The rows come from 6 hidden closed curves, with some noise, and rows from the same curve form a group. Each curve winds through 8 dimensions. The rows are also pushed far along 5 directions, which tell nothing about the answers.
Some rows, each with its group after it:
[  4 -16  19 -43  -1   4  20 -25  -1  21 -30 -12  12   0  -7   6   3] : kuge
[ 11  -1  15 -42   5  -7  23 -31 -17  -6 -23   8  10 -11   5   6  -9] : menez
[ 16  18 -13   2 -18   4   9  -6  12 -18 -26  32  -3  -3 -12 -15  21] : menez
[-19  24 -20 -10 -11 -24   5 -14   6  14   6 -42   6 -18   5  34 -37] : bivik
[  3   8   9   7  -8  33 -23  18 -10   4  34   7   1  10  34   7  20] : busa
[  1   1  -2  -8 -27  19  -8  11   1  -2  -8   8   2  -3  17   8   7] : menez
[-16 -20   8  -5  -1  -2   7   3  -9  19  -3 -36   2 -18   5   8 -33] : fanuv
[ 21  21  24 -19 -16   0  27 -20  27 -36 -67  26 -11  -4 -22  -1  36] : kuge
[  4  43 -24  -1 -11   1 -13 -20  -4   1  17   1   9  -3  14  11  12] : Tubur
[ -8  -8   9  -6 -17   8   5   0 -26   6   5  -1  10  -1  25   0  -3] : bivik
[ 14  22 -13  13   8 -11  -8   6  35 -18 -11  26 -20  22 -37 -23  23] : menez
[  3 -37  -4  12  37 -12  10  -6 -20   6   5  32   9   4 -15 -42  -3] : Tubur
[  0  -7  20  11 -16 -10   8   1  13 -30 -26   2   0 -17   8  30   4] : bivik
[  0  42 -15  21 -16  23 -11   8   5   7  18   3  -6   3  14 -12  22] : kuge
[-16  24  20  -8 -20  30 -10  31 -19   1  16   0  -5   7  46   1   3] : kuge
[  1   0  17  -1 -43  15  10  16   3 -21 -28  -9   5 -12  20  34   5] : menez
[  3  -5  28   0  19  12 -10   1   0 -14   7  29  -3   4   3 -11  25] : busa
[  2 -22 -10  25  13 -11 -14   3  14 -10 -23  35   6 -11 -28 -29  12] : menez
[ 14  -3  -7 -15  29  -7 -10 -23  -2   7  -3   8  -5   5 -19 -23   1] : fanuv
[ 10  13  -4 -17  29  15 -29  -9  -8  10  25  31  -4  14   8 -26  18] : busa
[  0  54 -21  12   8 -16 -31  -7  10 -15   1   7  -6   7 -20 -17  13] : kuge
[ 13  36   2  -7 -18   6  -9  -5  20 -22   5  17  -2  10  -7  15  28] : bivik
[ 10 -25  15  29 -21   9  -1  25  -6 -31  -4 -25  -9  -4  16  38   1] : kuge
[ -6  32 -13  17 -29  -6  11  17   4 -15  20 -32 -15   5  11  29 -16] : kuge
[ -1 -21  22 -32   8  14  12 -21 -29  27 -13 -12   7   1  20  -9   1] : Tubur
[  8  12  19 -39  -4  29  14 -23  -5  14 -14 -16   6 -25  28  29   3] : menez
[ -4  10  -4  16  16   9 -25  13  14   0  15  24  -1  -5  -1 -15  12] : menez
[  7   5  -9 -48  18  10  -9 -27 -11  21 -25  36   3  -4   2 -40   5] : menez
[-13  46  11   5   4  10 -13   5   8 -11  21  17  -9  -3  12  -7  15] : fanuv
[ -6  45  -9  25 -29  -7 -19  -3  13 -14   9 -17   2   3  -9  15  19] : busa
[ -8  -1  36  16  -4   4   1  13  -8 -31 -11  15   0  -4  15   2  16] : menez
[  7   0   2 -44  11  10 -10 -13 -28  17   6  13   0  15  21 -18  -4] : bivik
[  2 -23   8 -12  15  -3   6   8 -13  -3  -1 -16  -5   4   6  13 -19] : busa
[  2  20 -11 -28 -10 -18   2 -27 -13  -3 -21 -15   6  -9   3  11 -16] : kuge
[  9  22 -34   6 -11 -25   3 -24  -5  -6  10 -15   3  -6  -3  13 -17] : kuge
[  1  -6  42 -17  25  20  -8  -3 -15  -9  -2  57  10   0  24 -27  31] : Tubur
[  1  52 -17 -27 -18  13  -7 -23   6  18  -6 -28  -3  -6  10  15   6] : busa
[ -6 -14 -18   5  -2 -13   4   7 -21   2  11  -9  -3   2   6  -7 -31] : kuge
[ 20 -12  -5  35   3 -10   8   8  17 -26  -7  15  -6   4 -28  -5  12] : kuge
[  5  -3 -10  13  29  13 -13  29   1   1  12  25 -15  10  -2 -32   0] : busa
[ -3  15  19  -3   2  -4   7 -11   5 -15 -19  13   7 -21   9   5   7] : bivik
[  1 -22  -1  -2 -13   3  10  -6  -6   5 -32 -18  12 -14 -20   4  -1] : bivik
[-12  -8  24 -27   2  21  -8  -4 -15  24  30  11  20  -6  33   7   0] : busa
[ -2 -23  33  40 -19  26  17  41   1 -19  -6  -8 -12   6  15  10  21] : menez
[ 11  -9 -22  21 -14 -16  13   8  10 -23 -21  -4  -9   4 -18   9  -3] : busa
[ 13  12  18 -24  15  43 -12   8  -1  -8 -20  42 -10  -5  24 -16  32] : Tubur
[ -8 -27  15 -20  22   1  -4 -19 -19  22   3  10  14  -4   8 -17   0] : Tubur
[ 12  37 -31  27 -23 -26  -6  10  47 -33   1  18  -8  16 -42   9  15] : busa
[-18 -41  30 -20   4   7   9  15 -22  11  10 -23  12  -9  24  28 -30] : fanuv
[ -1  -8  14  24  -2  27 -11  42  -8 -12  10   2 -23  13  32  -5   7] : bivik
[  1 -48  11  39 -22   9  -7  35   8 -18 -14   4  10  -4  -2  16  12] : Tubur
[-11  -4 -15  17  10 -27  -6 -10   7   9  15  -5   5   5 -24 -10  -6] : Tubur
[ -9  -4 -13  26 -25 -34  12  -4  23  -6  -1 -35   9   7 -39  28  -4] : kuge
[  3   3 -48  -9  25 -48 -13 -15   6  11  20 -11   6  10 -38  -2 -41] : busa
[ -6 -25  12  -7 -30  12  16   8 -10   1 -34 -13  14 -15  18  20  -4] : Tubur
[ -6  26 -33 -13  -7 -22 -18 -22  -2  12  11 -43   6 -13   0  32 -29] : kuge
[-13  21 -27  23   9 -46 -15  -5  17 -11   1   4   4   0 -34 -11 -14] : menez
[ -6  41 -22 -16  24 -16  -9 -27  -6   8  17  26  14  -1  -6 -20   2] : fanuv
[ -7 -39  -1   5  19 -24  19   6 -17   4   4 -20   1   4 -12   0 -34] : busa
[-11  28  33 -12 -16  15  -3  -9  -1 -12 -21 -15   2 -17  28  30  19] : Tubur
[ -4  36 -36  41 -48 -21  -6  -1  30 -16   3 -16   6  -5 -15  29  10] : menez
[-20  24  -2   0   2  24 -11  11 -10  26  27  -6   3 -11  30  -7  -3] : busa
[  9   4 -42  25   7 -41  14 -34  20  -1   1  -1  11 -13 -48  -2  -9] : menez
[ 23   1  22  -1   2  14  18 -17  23 -20 -20  29  -4   0 -25  -5  44] : bivik
[  6 -19   1   2  11  -5  12 -11 -21  -5 -18   4   5  -3  -2 -12   1] : Tubur
[-20 -10 -24  -3  18 -18  -4   1 -22  24  12   7  10  -1  -8 -36 -30] : fanuv
[  6 -45  17  32  -4   5   8  17   1 -18 -13 -36 -11  -3  -8  28   2] : kuge
[ -4  -6   1 -13   7  21 -21   8 -19  11  -7   7   3  -2   5 -22   3] : bivik
[  1  36   9  -1 -42  15  21 -20  -1 -15 -24 -19   1 -20  23  31  21] : menez
[-17  -3 -22  10   8 -14 -18  -8 -16  25  36  -7  14   4   4 -11 -14] : Tubur
[ -3 -47  17  -8  11 -23  32 -24  -5   7 -31 -28   2 -19 -24   3 -28] : fanuv
[-18  17   8  13 -36   0  -4  19  -9 -14   4 -13   4   5  15  13   1] : busa
[-12  45 -18  -3 -12 -16   1 -16  11  11   9 -34  -5 -11  -6   8 -21] : fanuv
[-15  23  -4  -2   1   7 -32  -3 -15  17  22   4   9   5   8 -21   7] : busa
[  5  20  20  13  -1  35 -12  31  -5 -16   9  20 -26  15  39 -15  26] : bivik
[  4 -27 -19  -4  17  -6  -8  -3   1  24  14   9  15   2 -13 -10 -12] : Tubur
[ -9 -49  20  18  -9  -3  18  15 -14  -7 -16  -3  18 -13 -10   1  -9] : bivik
[  4 -25   5 -18  -5  -5  16  -1  -4   3 -26 -42  -8  -7   8  32 -28] : bivik
[ 13  15 -14 -28  11 -23   7 -50  -1   6 -29   9   9 -14  -8  -7  -2] : bivik
[ -2  10 -16 -26  -6   1   2  -7 -11  18  -4 -38  13  -5   9  30 -20] : fanuv
[ 13   9   9  -5   5  14  -2   4  -9 -12 -12  13  -7  13   3 -13  20] : fanuv
[ 13  10  21   2   4  -5  16 -17  39 -25 -39   6 -12 -19 -31   8  18] : fanuv
[-18  13 -29 -19  22  17 -23  -6 -50  53  49  -7  24   1  39 -20 -19] : fanuv
[  6   2  22 -11  22   6   8 -16  -5  -8 -20  18 -12   1  -7 -24  22] : kuge
[  6 -25  20   8   7  17  12  22  13  -9   6  20  -8  10  -6  -3  14] : fanuv
[ 10 -23  -2  -2   4  -4  15 -21   1  14  -7 -36   1 -14   6  29 -13] : bivik
[ -2  25  26  -5 -31  20  10   1  18 -21 -12   8   4 -19  28  40  24] : busa
[  2 -17  32  14 -22  16  -2   5   2 -18 -15 -12 -10 -12  12  14  14] : fanuv
[ -1  44 -19  20 -21  -3 -10 -16   6   1  24  -7   4   4  10   8  21] : menez
[ -2 -18  38 -14  -4  40 -22  28 -20  -1  15  -3  -4   4  43  17   6] : fanuv
[ 14   9 -20 -39  15  -5  11 -26  -4  19   8  -9   3   6  -2  12 -15] : Tubur
[  4  18  -8   2  -5  29 -11  20  -1   4  25  19 -15   9  23 -16   9] : kuge
[  3 -17   0 -23  47 -23   3 -25  -6   9 -17  10  -4 -10 -12 -24 -22] : bivik
[ 14  27  26 -25  -9  26  16  -2   5 -28 -43  49  -2  -9  19  -6  36] : Tubur
[-12 -27  -5  28 -19  -5  23  22  -5  -1  -9 -14  10  -8   0   9 -14] : Tubur
[ -3 -28  -1  -1  -4 -30  29 -19   1  -7 -25 -28  21 -18 -21  38 -19] : fanuv

New rows, each followed by its group:
[  8   3  18  -3 -35  18  25 -10  -2 -14 -23  12   7 -13  19  15  23] : menez
[  0 -39  -2  -5  17 -46  24 -25   8  -8 -41   0  14 -24 -33   6 -30] : bivik
[  5 -31  -1  65  -5   6 -11  49   6 -27   7   9 -20  10   9  -6   9] : bivik
[-26  11  -9  -1  -1  27 -27  22 -26  46  46 -16  11   5  42 -14 -15] : Tubur
[-11  32  16   5  -7  11  -9  21 -10 -19  14  21   0   6  24  -5  12] : fanuv
[ 10   4  26 -43 -15   6  40 -34  -9  -7 -33 -31  -5 -19  23  40  -8] : kuge
[-10  23 -10  36 -15   7 -32  31  13 -11  18 -15 -14  -1   0   4  -2] : fanuv
[  2  43   3   2   7 -24   0 -22  16 -24  -2  27   4   2 -17  -5  21] : Tubur
[ 11  21  13  17 -12   3   9   3  29 -25 -32  18  -6   2 -19  -4  35] : Tubur
[ 18  19 -29 -16  12 -14   8 -13  25  -1  -4  12  -8  13 -32  -4   0] : Tubur
[-24 -18 -18  11  20 -23 -29  17 -16  27  50  -9  10  19  -4 -17 -32] : Tubur
[ -9   8 -15  -5  27   3 -21  -2 -31  26  41  -6  -5   9  24 -23 -17] : bivik
[  0  40   3 -13   7  17 -24 -14 -11   1   2  35  11  -8  12 -27  25] : bivik
[-13   3  -6 -15  -8 -26  10 -24  -5   9  -8 -27  16 -26  13  31 -32] : bivik
[ -7 -51  11  22 -12   7   7  33  -6   0  -6   3  16  -5   7   5  -8] : Tubur
[-15  -3  17  -3 -14  35  -8  20 -23  14   0 -13  15 -19  49  15  -2] : Tubur
[ 12 -24 -32   3 -23 -28  29 -16  11  -4 -35 -12   9 -11 -38  10 -19] : menez
[  8 -11   3 -33  -6 -25  25 -32  10  -6 -26   1  12  -6 -28  17  -7] : bivik
[  8  -2   4 -31   7  10  -6 -22  -5  16 -30  32  10  -5   6 -31  16] : menez
[ -4 -21 -15  29  -4  -8   7   5 -11   1   2 -26  17  -7  -5  21  -7] : fanuv
[ -2   3   1  35 -25  10  -3  18 -11 -18  -1  -3   2  -2  19   8  13] : busa
[  9 -26  22 -25  14  20  16   5  -7   5 -25  -7  -5 -10  15  10  -7] : busa
[ -6  36  -8  21 -29  -8  -1   6  13 -11  14  11   3  10   4   2  15] : menez
[-10 -11 -19  18  -4  14 -11   7 -16  26  28 -17  11 -18  24   4 -17] : kuge
[ -4  -8  -5  -5  24 -11 -14  -1 -15   7 -18   5  -1   7 -14 -36  -8] : Tubur
[-12  -9   2 -13  -1  19 -29  -1 -32  31  33 -18  17  -2  35   6  -9] : busa
[  4   4 -15  35  -9  -1   5  17  22 -11  11 -20 -11  -8 -10  22  -7] : kuge
[ 16 -46  12   7   9   3  25  -2  -6  -2 -28  13  -3   2 -14 -22   7] : bivik
[ -2 -15   6 -30  31   0  -4 -25 -22  32  -4 -15   7   5  -4 -19  -7] : kuge
[  4 -27  18 -21  -2   7   4  12  -1  -3 -26   8  -7  15 -12 -10   2] : busa
[-15 -31  15 -16  15   6 -16  -3 -25  24  -2   3  15  -1  -1 -28  -7] : busa
[  8 -14  19  16  -2   2  21   4   4 -11 -18   5  -7  10  -8 -11  18] : menez
[  4  -6  -8 -22   8  -1 -14  -3 -14  11  -1 -16  -4   4  11   4 -19] : bivik
[  7  32 -16  -6  25   7 -19  -8   3   3   4  26   6  -1  -6 -18  17] : fanuv
[  9  46 -15 -29   4 -26  12 -45   1  -5  10  10   1  -1  -4   2  -5] : kuge
[ 14 -30 -31  27   9  -9   4   2   3   5  14   0  -2  -5 -17  -7 -16] : kuge
[-19 -23  25 -16   2   9 -18  14 -14  11  -2  -7  17  -8  17  12 -11] : kuge
[ -2  39  12  18 -19  26 -10  19  13 -11   3  25  -3   4  17 -10  37] : Tubur
[  0 -37 -18  -4  15  -3   7   0  -2  18 -11  -2   6 -17  -5  -3 -23] : busa
[ -9  19 -26 -16   6 -15 -11  -9 -12  17  16   3  24  -5   3   2 -19] : fanuv
[  1 -11  21  12   2  33  -5  36   8  -3   4  19 -15  17  -1 -23  23] : busa
[ 16  -3 -50  28  13 -21  -3  -7  12   5  22   9  -5   1 -31 -20 -13] : kuge
[-13  16 -46  14 -14 -29   3  -6 -12  13  12 -38  25  -5  -9  22 -29] : fanuv
[ 14 -46  -9 -31  35  -5  11  -4   3  17 -15  19   0   7 -25 -21 -16] : Tubur
[-13 -41   6  13  -3  -5  11  11 -21   8   0  -5  22 -10  -7  -6 -19] : bivik
[-14  -5   9 -20   6   9 -11   4 -10  29  19   1  12  14   6 -13  -1] : kuge
[  2  -5  12 -27 -20   1   2 -16  -7   5 -20 -46   5  -4   4  40  -7] : busa
[ 12   7 -29  20  -7 -34  -6   8  37 -24   0   5 -10  12 -36  14  -7] : bivik
[ -4  31 -29 -27 -15   4  -2 -15 -19  22  12 -21   2  -2  32  14 -18] : busa
[ -1  21 -35  -4  -5 -10 -20 -12   5  18   9   2  14  -2  -5  -3  -5] : Tubur
[-9 -3 -1  8 -2 19  0 25 -1 14 43 -5 -2 12 15  7 -4] : fanuv
[-11  37   9  -9 -31   7  -2  -6  10   4  25  -8  13  -3  20  31   9] : busa
[-19   0  15 -22  13   8   4  -3 -25  21  12 -12   5 -13  33   0 -22] : bivik
[ -1  25 -33 -10 -11 -16   9 -15  -8  24  23 -44  -6   9  13  17 -31] : bivik
[  8   2  -8 -36   7  -6  -6 -20 -10  12 -11 -20  -5   0  12  13 -18] : bivik
[  4 -11  14  -6  20   3   0   6  12  -1 -23  22  -3   0 -13 -22   8] : menez
[  0   7 -14  14  27   8 -22   4 -17  16  40   5  -9  10  22 -24  -2] : bivik
[-19 -49  -3   8   7  13  -3  28 -43  23   8 -13  26  -7  25   1 -26] : fanuv
[  4   2  14  24 -22   2  25  -4  27 -13  -4 -26  -7 -13 -11  34  11] : fanuv
[  5 -48  10  -9   0   9   1  17   1   1  -1  -7   6  -8  12  33 -17] : busa
[ -2  22 -28  10  -1  -2 -18   4  -9  14  31 -15  -9   7  30   2 -14] : bivik
[ -2   4  12 -36  -2  -7  -2 -28   7   3 -26   4  14 -14  -4  14   4] : kuge
[  5  35   9  -8 -13 -16  -1 -26   5 -19 -16 -16  -2   3   1  22  16] : menez
[  8  22 -30  21  -9 -10  12  -6  20  -7  -3 -19 -14 -10 -18  11  -5] : kuge
[ -3  14  31  -6 -23  32  -6  15   3 -17 -20  26  -6  -8  25  -5  27] : fanuv
[  0   6  -5  14 -33   2   3   3   7 -13 -27 -31   4 -11 -17  24   5] : bivik
[ 19 -20  -8  -5  21   5  11   2  10  -1 -10  32 -15   2 -17 -29   1] : kuge
[  7 -17   8 -36   4  -5  -2 -20 -10  -3 -27 -10   4 -16   7  21 -16] : kuge
[ 10 -16 -19   8  30 -36   6 -17   2  -7  -9   0  -9   8 -38 -20 -14] : bivik
[ 11  -1   3  -6   5  22   9   1   4   4   1   4 -11 -10  12   1   1] : kuge
[  8 -16   7   9 -28   1  10  19   5 -23 -21 -17  -5   9 -16  22   4] : bivik
[ -5   5  -2  30 -16   4 -25  31   5 -17   6  -8 -10  18 -12  -4  12] : busa
[  5 -17   7  39  17   5   5  29   6 -14   2  33 -15  21 -18 -45  21] : menez
[ 10 -11  16 -41  31  36 -16   0 -13  12 -23  54   2 -13  29 -32  13] : busa
[  4 -29  27  24   0  12  18  35   2 -28 -12   4 -19   4   0   1   3] : kuge
[ -2  -4  38  11  -2  -1   6   1  13 -27 -21  30   6   1 -13  -5  35] : kuge
[  3  38 -30  10 -20 -22  -7   4   9 -22  13  -4 -11   8  -6  14 -13] : kuge
[ -7 -18 -12  18 -16   3  -3  26  -4   2  -5 -14   6   1 -18  -3 -11] : bivik
[ -6   3  51   5 -22  19  24  11   3 -29 -28 -15  -7 -21  30  38  15] : bivik
[ 13  16 -23 -42  20 -19  16 -39  13   8 -37   8   3 -14 -28  -3 -11] : Tubur
[ 10   2  -3   4 -13 -17  -4  -2  26 -22  -8  18   5   1 -24  10   5] : fanuv
[ -3  28 -10 -19  13 -17 -15 -25  -1   8 -11 -23   4  -5 -13   5  -8] : kuge
[  4   5  13  10   9  26  -6  -4  -4  -7 -14  36   3 -22  13 -24  29] : menez
[-16 -34  29  49 -16  26  -5  55  -7 -14  20  -3   5  -7  23  14   4] : bivik
[ -5  24 -28  21  13  -5 -13  14  -8  -5   8  32  10   8 -10 -33  10] : fanuv
[  7   7 -11 -34  -7  -1  26 -33  -2  18 -24 -27  -1 -18   3  14 -18] : kuge
[  8   4  45  -7  11  12  15  -2  11 -32 -31  33  -3 -15   6   3  28] : busa
[ 21   7   0 -54  18  13  19 -35   0  17 -19  19  -7  -9   5 -13  -1] : kuge
[-14  38   3  23  -6  34 -21   9  -7  17  46  -8  -7  -7  36  -8  15] : fanuv
[ 10  39 -23  31   2  -1 -10   0  27 -19   8   5 -19  -7 -15   1  13] : kuge
